The rows come from 6 hidden closed curves, with some noise, and rows from the same curve form a group. Each curve winds through 8 dimensions. The rows are also pushed far along 5 directions, which tell nothing about the answers.
(in the rows, 128 means zero)
Known rows, each followed by its group:
[120 184 110 133 226 126 122  87 139 112 116 116 147 156 112  94 143  96
  65 117 129  97 129 119 141]  X
[110 131 114 147  77 166 153 154 124 142 124 109 119 148 165 135 127 108
 160 111 116  93 153 191 105]  V
[ 69 114  92 156  82 166 141 169  94 174 126 108 101 122 153 178 120 153
 196 129  94 147 128 144 100]  X
[123  83 132 133 121 115 131 166  94 169 130 113  68 106 108 169 111 149
 196 163 125 182 131 123 114]  P
[139 138 165 136 213  77  95  88 123  27 122 113  86 179 131 116 144 112
 109 166  98 124  66 129 138]  G
[169 109 156 131 112  70  57 132 116 133 141 136  75 141 143 165 118 184
 160 127 116 160  94  95 168]  G
[153 107 171  95 149 132 139 124 131 140 104 121 156 119 155  69 124 137
 109 126 129  93 164 126 143]  E
[ 83 130 119 108 120 152 158 132 129 130 110 122 137 147 174 153 124 101
 151 129 139 129 109 175  84]  U
[190 136 148  81 168 126 107  93 166  59 116 138 165 127 116  88 157 113
  60 112 135  82  99  86 151]  V
[121 146  98 113 152 163 125 128 138 129 109 127 139 124 149 112 130 148
 104 109 130 109 103 149 124]  U
[106 134 122 142 103 169 158 121 132 134 129 115 160 105 111 118 130 138
 113 103 150 105 124 138 103]  E
[ 90 110 141 149  70 168 130 166  98 190 120 118  66 162 164 185 142 103
 194 150 118 137 149 140 114]  X
[ 75 141  94 117 121 161 174 134 159 135 131 144 192 132 168 116 119  90
 105 118 118 106 147 160 103]  X
[ 93 133 122 141  97 159 161 135 123 166 128 119 178  76 126  89  96 151
 129 115 123  86 180 117 118]  E
[110 152 113 140 162 107 152 110 125 131 138 136 165 138 127  92 124 137
  84 122 128 144 145 166 139]  X
[136 121 137 117 158 138 155 106 125  83 100 109 168 137 142  63 116 117
 126 133 118 120 158 140 125]  V
[134 150 138 131 147 108 125  98 123  74 140 146 149 142 121  95 143 142
  70 118 101 121 126 138 157]  P
[187 118 144  98 186 137 143 106 125  84 108 111 149 150 116  62 158 148
  71 132 137 136 120 151 165]  E
[164  85 171  77 117 142 170 134 167 110 115 128 199 175 219  55 134 117
  99 135 118  91 159 172 157]  P
[119 107 163 131 169 144 148 120 112  76 101 123  84 193 148 107 166  77
 132 178 116 153 123 178 114]  P
[134 129 144 132 112 151 118 121 119  81 145 120  90 156 103 169 171 115
 111 127 110 120  86 119 133]  U
[113 143 101 139 116 167 148 137 130  60 161 150 111 158 112 149 190 107
  65 113  78 114  94 182 132]  E
[205 100 201 122 116  89  86 119 109 122 129 111  77 155 108 141 155 135
 137 115 132 122 139  96 164]  V
[146 161 136 132 170  67  76  94 102 108 145 158 103 140  74 158 163 138
  82 114 108 168 115  76 168]  V
[160 111 176 131 145  84 136 105 110 112 125 105 152 124 107  81 113 130
 132 139 128 127 178 104 147]  V
[113 116 126 113 177  69 131 122 102 182 118 105 139 104 125 144  78 155
 178 147 143 185 144  97 122]  X
[124 137 128 115 112 185 151 127 143 104 116 139 132 136 124 124 168  80
  99 120 141  97 121 149 103]  V
[ 96 153 106 176  62 148 119 152 142 111 169 157  92  94  91 187 161 101
 116 112 118  93  88 136  91]  X
[154 139  86 106  58 142 112 155 147 184 161 143 169  49  88 156 104 170
 116  63 127  91 156  65 149]  X
[ 67 170  79 182 165 106 138  97 108 137 104 129 180  89 119  78  88 145
 142 122 132 155 162 129  96]  P
[137 158 110 186  92  78  76 132  94 138 163 139  83  81  54 173 128 159
 144  95 105 137 137  83 140]  V
[ 77 148  99 129 166 123 161 127 119 181 112 125 147 152 150 139 114  93
 148 155 151 170 145 149 109]  E
[179 151 140 151 167 110  98  91 134  80 108 116 143 140 114  72 153 131
  97 122 134 101 116 106 153]  G
[160 104 154  83 162 148 143 121 131  47 132 139 116 148 112 110 175 118
  67 140 103 126  92 147 144]  P
[136 102 148 126  56 127 139 164 154 145 150 115 142 104 163 141 103 124
 169 133 117  69 136 120 118]  G
[ 81 149  57 165  91 173 147 156 110 158 127 123 138  88 122 149 135 151
 154 110 112 131 123 144  96]  P
[108 134 152 122 185 120 173  97 116 129  98 117 150 168 139  98 151  82
 106 130 155 146 159 179 100]  V
[116 129 151 167 130  87 112 123  90 143 136 117  79 120  80 161 130 115
 169 161 130 160 136  90 123]  V
[129 167  85 156  84 109  78 137 142 140 154 153 129  70 103 162 117 166
 120  65 118  97 111 107 122]  U
[ 81 153  60 164 153 110 153 141 115 212 120 111 173 102 139 119  91 152
 160 127 134 159 165 136 117]  P
[ 75 174  87 149 242 116 140  90 125 106 102 105 131 128 104 123 125  97
 117 136 143 137  89 141  74]  X
[113 155  84 160 130 149 167 133 167 136 162 120 190 103 105 107 142 140
  57  63 122  69 130 166 116]  V
[163 109 158  70 116 154 123 125 132 117 112 140 130 166 148 131 162 107
 106 116 124 124 141 115 152]  V
[109 121 112 118 161 103 164 130 141 201 109  99 197 101 163  93  67 144
 159 129 161 131 168 130 110]  X
[ 82 142  80 177 122 122 117 153 110 187 123 116  93 106 121 167  92 121
 204 139 126 154 147 118  96]  E
[171 142 126 142 178  98  99 107 133 153  99  98 136 107 115  93 113 153
 141 121 171 118 121 100 132]  G
[163  87 155 117 137 128 134 138  86 139 104 113  89 157 130 120 148 155
 157 158 141 197 130 150 149]  E
[ 51 135  87 139 162 138 186 137 129 189 131 110 165 133 143 137  94 103
 149 149 132 151 156 148  98]  U
[ 91 117 114 102 130 190 203 142 153 144 114 111 184 118 164 101 132 108
 105 110 143  86 136 192  81]  E
[142 131 145 110 187  71  99 100 110 161  95 113 128 120 136 125  98 160
 156 139 170 171 113  99 130]  U
[107 138  71 154  44 201 127 165 176 145 156 157 157 109 153 137 137 139
 106  71  99  69 128 142 124]  X
[142 110 146 124 113 170 108 144 149  77 143 131  75 169 138 172 191  94
 110 125  89  88  73 124 128]  U
[ 92 189  72 185 147 100  94 111 111 124 150 132 123  83  75 142 109 177
 112  91 114 129 105 114 123]  P
[ 94 167  82 113 179 134 173 100 107 156 101 118 203 131 131  70  87 116
 115 110 125 145 213 143 130]  V
[117 155 131 151 213  92  87  78  96  47 124 123  82 182  97 152 169 121
 101 134  90 174  81 106 140]  U
[126 116 164 151 151  74 112 123 101 137 116  92  80 156 146 147 106 122
 194 164 136 148 124 137 119]  G
[162 122 111 125 121 134 106 132 160  75 150 139 130 146 129 138 157 142
  89  96  99 111  86 133 148]  E
[132 152  84 136 143 111 136 121 109 174 123 122 185  52  85  95 100 185
 117 103 150 141 157 102 135]  P
[158 140 117 150 161 102  82 125 124 150 111 112  98 114 119 130 131 173
 143 128 153 137  85 109 137]  G
[ 95 168  82 195 135  93  96 117  90 173 154 116  87 112  49 205 126 137
 159  95 129 179 133  79 116]  U
[135 174  90 126 176 117 133 107 171 124 125 118 202 123 152  75 108 138
  74  87 139  71 125 155 135]  G
[185 112 133  92  88 168 130 146 184 111 135 119 171 135 172  98 138 135
  96  96 125  44 115 135 153]  V
[190 106 162  75 139 142 143 125 147 134 101 115 164 169 172  73 135 114
 119 161 157 115 148 125 174]  E
[153 113 156 114 153 187 108 123 145  59 118 127  66 186 133 136 194 101
  89 143 122 107  55 148 133]  U
[104 112 102 155  35 155 105 171 107 182 123 135  80 113 155 191 113 157
 208  93 122 152 137 149  94]  U
[ 60 152 123 141 155 155 161 110 103 108 104 125  91 173 138 152 145  67
 138 159 146 154 109 194  75]  U
[ 92 170  89 183 149  73 101 130  88 185 156 123  93 106  73 187 123 148
 148 126 116 170 133  92 136]  G
[104 182  79 153 152  91 111 118 116 159 150 129 155  70  77 155 123 159
 106 105 119 123 119  75 132]  X
[143 149  67 131 100 160 171 161 192 128 169 125 225  90 136  81 134 130
  59  85  94  23 148 146 146]  P
[ 95 102 106 142  56 188 187 170 111 183 120 110 166 103 149 102 103 132
 181 136 114 118 199 142 115]  G
[217 114 164 109 135  64  86 123 139 162 147 109 140 126 117 125 130 181
 107  97 139 109 137  75 195]  G
[102 140 102 128 130 204 182 119 143 103 119 110 175 118 123  87 145 124
  82 101 138  85 120 174 100]  E
[153 108 130 113  63 150 130 158 157 164 131 124 163 136 196 116 120 164
 135  95 131  89 137 156 148]  P
[218 102 176 122  74 108  85 134 154 118 144 128 117  86  96 115 127 156
 126 108 151  82 126  72 156]  X
[117 157 126 114 121 207 117 132 131  88 115 153  72 195 153 162 219  80
  72 104 106  93  82 185 119]  U
[ 53 137  94 178  72 173 162 150 113 109 131 142 134 116 146 138 143 101
 155 138  87 121 134 164  80]  P
[131 100 123 109 156 150 161 131 145  93 110 111 156 157 168  93 129 125
 123 133 107 126 122 170 120]  E
[147 145 124 107 110 159 134 127 150  91 146 138 167 128 134 122 174 132
  62  97  99  67 105 121 154]  X
[170 136 125 123 150 141 110 118 123 124 120 119 118 115  89 113 151 157
 102 134 148 133 100  99 157]  E
[127 142 132 151  92 105 107 137 121 171 148 146  99  76  82 159 115 139
 138 114 155 122 135 110 113]  P
[ 75 190  82 163 117 117 101 133 131 147 161 166 101 107 105 190 141 115
 104 120 119 119  88 122 115]  G
[141 142 137 126 179  76 116 112 112 198 113 130 137 117 112 118 119 141
 117 119 169 160 162 114 140]  E
[111  85 167 117 109 171 150 133 101 128  96 131  81 234 191 145 167  89
 159 148 129 192 145 195 123]  U
[174 104 177 119  93 152  91 127 132  80 115 131  75 150 129 146 175 109
 138 136 129 105  90 103 128]  X
[185 110 149 130  57 149  92 157 160  90 152 141 115 100 127 141 176 144
 111 129 109  63  72  86 150]  G
[137 143  98 166  99 104 101 142 138 171 152 127 144  48  75 145 114 155
 145 114 128 103 134  44 131]  G
[110 157 104 103 128 158 152 119 162  92 132 134 172 127 149 128 139 108
  82  96 131  72  95 164 103]  U
[134 131 155 140 120  71  57 123 101 148 115 156  66 155 162 165 122 160
 172 158 143 190  94 118 148]  G
[ 64 196  67 167 174 127 125 100 129 101 140 136 143 137 125 130 125 134
  82  95 104 117 102 169 111]  P
[124 134 128 109 116 144 111 130 117 130 126 151  99 143 115 177 162 102
 121 112 120 145 123 108 124]  V

New rows. What belongs after each?
[109 125 161 131 171 120 176 106 111 127 117 100 148 178 146  88 129  87
 129 184 136 140 162 148 139]  V
[138 136 117  96 129 173 137 121 131  96 118 140 153 175 155 100 156 121
  82 112 104 123 142 149 163]  V
[115  87 139 116  67 146 138 168 126 164 136 150  99  89 125 172 122 130
 165 133 136 149 131 131  97]  P
[134 138 133 150  46 154 116 152 139 126 157 165 101 111 104 168 180 114
 105 117 132 103  99 131 123]  V
[ 80 198  41 173 145 133 122 131 131 117 165 154 136  87  68 168 169 128
  72 103  91 114  85 115 116]  P
[ 57 185  49 182 124 158 128 127 116  72 166 153 113 126  86 169 162 116
  82  82  54 121 109 157 105]  V
[138 176  88 151 108 102  99 125 121 188 151 145 132  58  48 163 127 143
 109  55 148 118 162  83 121]  V
[105 156  70 173  69 159 115 165 142 154 139 138 126  83 138 145 131 157
 141 113 126  92  95 147 109]  G
[ 70 159 101 152 219 143 157  96 106 120 116 115 125 182 116 124 152  97
  97 152 125 171 119 154 118]  V
[107 136 103 159 194 130 151 125 120  94 118 114 121 154 123 104 153  91
 123 165 100 140 124 152 114]  P
[ 82 170  86 177 155 157 109 128 130 110 140 116 102 141 122 152 155 118
 111 116  85  91  89 127 116]  X
[108 147 108 157 150  99 127 129 142 142 154 110 135 122 117 154 122 127
 124 120 114 105 114 115 124]  V
[129 127 114 135 105 107 120 127 136 166 144 131 156 113 124 150 111 161
 135 104 149 153 124 104 136]  E
[116 136 103 164  96 114 134 151 134 147 146 118 154  64 113 121 106 146
 157 144 117  93 130  97 120]  G
[140 153 130 159 195 105  67  98 123  74 104 135  72 146 113 140 178 124
 120 161 132 147  36  98 125]  G
[ 93 120 123 122 101 211 186 145 126 140 101 115 127 157 171 101 130  97
 141 141 143 111 148 213  95]  U
[171  79 170 109  54 145 127 157 134 163 130 120 132 129 150 136 139 131
 163 125 127 113 161  90 150]  G
[150 150 145 130 181  69 108  81 112 106 139 112 137 129  74 128 124 144
 101 135 148 154 114  80 158]  U
[114 155  91 103 125 174 170 134 169 134 139 139 187 141 151 114 148  92
  67 107 132  81 128 163 127]  E
[ 83 145 105 157  73 168 122 152 117  89 168 150  63 148 119 196 168 121
 112 113  76 112  83 177 113]  P
[247  89 167 116 134  68  89 140 142 161 136 117 138 102 106  85 132 180
 123 135 145 126 151  61 203]  P
[ 82 153 100 129 226 120 135 101  98 148  77 107 131 143 150  98  99 139
 146 153 144 178 125 154 108]  U
[149 132 178 128 196  72 159  79 105  92 104  94 171 162 134  42 107 105
 120 164 133 126 186 139 150]  V
[ 84 137  83 144  85 158 180 148 148 128 140 128 197  83 137 103  99 115
 134 115 109  84 160 153  91]  V
[128 117 128 123 100 120 137 136 122 149 116 117 160 121 166 108  99 145
 161 107 114 115 173 137 126]  U
[124  91 155 137 158  96 118 121 106 132 117 106  94 139 119 154 127 138
 174 148 126 178 117  96 113]  V
[141 106 172  92 131 176 163 127 133 140  94 105 146 196 197  82 143  91
 126 143 135  97 170 165 143]  X
[ 81 141 108 117 173 133 177 118 110 118 117 113 149 109 115 120 119 114
 124 147 131 137 124 155  92]  P
[ 73 179  91 171 156 134 165 120 134 121 143 103 181 110 126 100 128 113
  97 125  98  62 137 140 113]  X
[110 106 117 155 146  97 169 136 119 205 126  86 177  98 129 102  74 165
 171 114 148 152 187 130 114]  V
[124 119 106 120 128 135 159 135 147 166 121 104 191  84 132  97  84 136
 148 110 143 103 168 107 111]  V
[134 144 118 147 145 156 111 121 136 110 124 137  99 161 120 141 184 127
  87 108 137 134  79 155 127]  V
[117  90 197 119 137 124 140 130  91 150  90 118  97 159 169 108 128 114
 170 168 128 153 167 140 123]  E
[156 114 154 108 102 170 160 128 147 115 103 132 156 167 177  83 168 108
  92 110 154  99 139 203 125]  V
[156  84 179 102  96 176 147 132 112  90  97 106 104 179 165 105 147  96
 159 143 115 116 155 155 128]  V
[160 152  83 145 163 132 147 131 167 100 151 123 184  99  93  69 145 126
  58 108 102  64 138 123 154]  P
[128 109 127 128  97 139 137 149 138 147 142 119 144 114 128 147 129 128
 143 123 109 107 138  95 129]  G
[152 140 138 138 131 129 104 110 137 112 114 119 127 135 124 108 120 119
 130 107 138 103 141 115 129]  G
[112 129 126 149  59 164 169 161 137 182 137 107 177 114 171 103 121 133
 138 120 114  55 176 146 134]  X
[141 141 134 115 142 126 127 116 136 110 149 139 144 164 128 125 157 125
  72 131 106 120 124 114 177]  V
[194  45 160  71  64 176 155 174 140 164 112 116 138 112 165  96 115 172
 153 116 144 125 160 151 147]  P
[102 165 146 146 221 118 114  58 125  27 124 133 114 172  88 132 186 100
  55 135 129 141  47 124 112]  E
[ 74 142  87 159  91 154  94 152 116 117 148 155  65 112 127 185 112 151
 159 129  92 142  84 135 108]  G
[ 68 145  93 144 132 163 163 126 101  91 125 141 140 136 130 118 143 124
 108 129  90 152 132 175 110]  P
[119  93 158  85 149 158 206 111 149 120 107 100 185 190 181  87 116  81
 125 148 166 136 152 186 110]  U
[136 137 120 158  69 126 119 138 122 123 145 131 148  80 110 119 125 167
 134 110 111 101 134 109 137]  P
[142 144 154 145 160 117 109  83 124  83 127 130 123 143  95 116 161 139
  77  98 140 131 104 127 134]  E
[187  64 198 108  38 160 105 153 127 144 102 117  86 164 184 131 130 131
 194 125 144 114 153 134 140]  G
[118 141 110 124 161 144 168 119 129  72 143 126 145 150 110 115 163 105
  78 148 111 127  99 161 132]  E
[100 117 124 131 128 180 168 145 141 146 111  97 152 166 195  96 124 117
 140 131 112  85 146 177 119]  X
[106 163  81 175 147 125 129 124 135 137 135 128 138 120 117 127 141 143
 102  94 136 124 109 167 108]  V
[108 164 114 157 171 119 104 108 139  36 147 125  93 150 116 144 147 108
  99 128  82  90  65 143 115]  G
[ 79 131 105 142  77 182 126 174 123 166 145 155  89  95 129 184 158 132
 125 105  94 101 116 138  96]  E
[ 65 128 116 142 197 100 140 106 113 138  92 130 141 142 162 109  95 116
 162 157 137 189 137 150  86]  P
[137 118 134 104  87 160 138 131 154  91 159 143 140 150 133 150 155 127
  85 113 124 113  89 142 141]  U
[ 74 156  84 169  77 153 127 138 132 116 164 153  87 117  90 201 133 116
 130 110 137 146  77 158  84]  U
[106 139 118 153 148 117 160 115 115 160 105  87 173  90 118  75  71 121
 170 139 145 112 192 111 107]  X
[113 114 128 148  28 180 119 170 121 173 144 135 110  74 120 156 126 164
 155 104 114  91 141 100 122]  E
[ 97 123  88 144 126 131 127 153 116 195 114 112 131 103 145 136  79 147
 196 149 130 155 151 101 118]  E
[ 71 147 103 166 151 139 174 115 124 131  97 110 174 100 136  72  88 102
 156 136 143 115 172 163  71]  P
[121  74 137 107  83 183 169 175 133 167 106 110 138 122 189 111 111 134
 175 127 117 106 162 170 103]  E
[159  99 187 109 180  96 147 104 109 124  90  78 169 157 177  53 117 150
 144 167 133 124 153 123 157]  X
[123 111 170 145  77 111 113 154 112 125 130 135  68 164 178 173 157 113
 175 181 119 134  89 154 124]  G
[150 127 142 133  83 181 110 142 135  76 143 124  69 163 116 167 186  94
 110 106  95  72  98 137 132]  V
[114 166 103 151  61 145 112 158 156 123 176 158 106 119 129 187 169 113
  91 107 105  62  79 146 125]  G
[215  65 165  92 132  98 118 147 132 177 114 116 141 108 133  83 107 181
 147 135 155 157 167  99 176]  P
[137 191 106 179 145  45  90 114 131 145 155 136 151  70  90 115 108 158
 109 137 143 102 113  90 151]  G
[162 113 161 142 133 136  73 130 114 119 123 126  25 150  98 177 171 135
 145 149 146 152  66  99 136]  U
[205 101 135 124  67 113 115 160 162 176 150 115 146  59 101 123 114 173
 133  81 161  76 143 107 138]  E
[144 124 117 146  85 166  85 159 137 120 124 135  68 138 153 170 172 152
 143 124 124 115  51 145 123]  G
[138  85 143 134  34 170 138 169 133 196 114 130 155 138 199 100 112 157
 174 118 130 122 186 138 148]  X
[195  50 203  83  49 125 122 159 145 124 132 116 133 163 206 115 116 157
 166 129 109 101 152 130 170]  G
[171  73 188 123 101 118 115 146 106 183  97  98  76 170 168 148 134 140
 197 128 162 158 145 153 126]  V
[156 118 152 143  92  98 104 123 135 145 133 160 133 120 124 112 120 140
 132 125 154 157 150 111 146]  X
[104 156  67 166 140 129 160 141 125 163 125  97 184  86 122  99 109 144
 145 126 121 109 151 128 114]  P
[ 40 115  87 132 116 175 175 158 122 123 124 119 130 132 182 136  82 123
 177 152  87 133 127 186  82]  G
[133 129 126 113 155 119 161 124 145 165 131  94 187 131 146  91  90 122
 127 132 136  97 172 116 146]  V
[117 144 123 155  90 136 126 128 152  95 152 166 122 119 108 138 152 101
  94 116 129 110 112 143 113]  X
[111 160  66 170  96 124 108 156 119 183 147 120 123  67  95 177 127 172
 149 101 131 123 104 102 118]  P
[156 104 180 141 171  52 110 114 117 144 120 100 111 162 148 127 125 144
 158 152 145 158 123 124 142]  V
[133 112 111 122 118 158 135 138 154  69 138 135 128 175 161 138 159 117
 104 110  90 121  95 168 128]  E
[ 66 108 161 125 145 186 199 126 108  91 104 110 107 216 175 125 165  39
 143 193 113 141 135 199  94]  V
[ 75 148 100 147  97 184 146 140 123 104 140 147 110 164 137 159 169  85
 111 121  85 117 127 159 113]  G
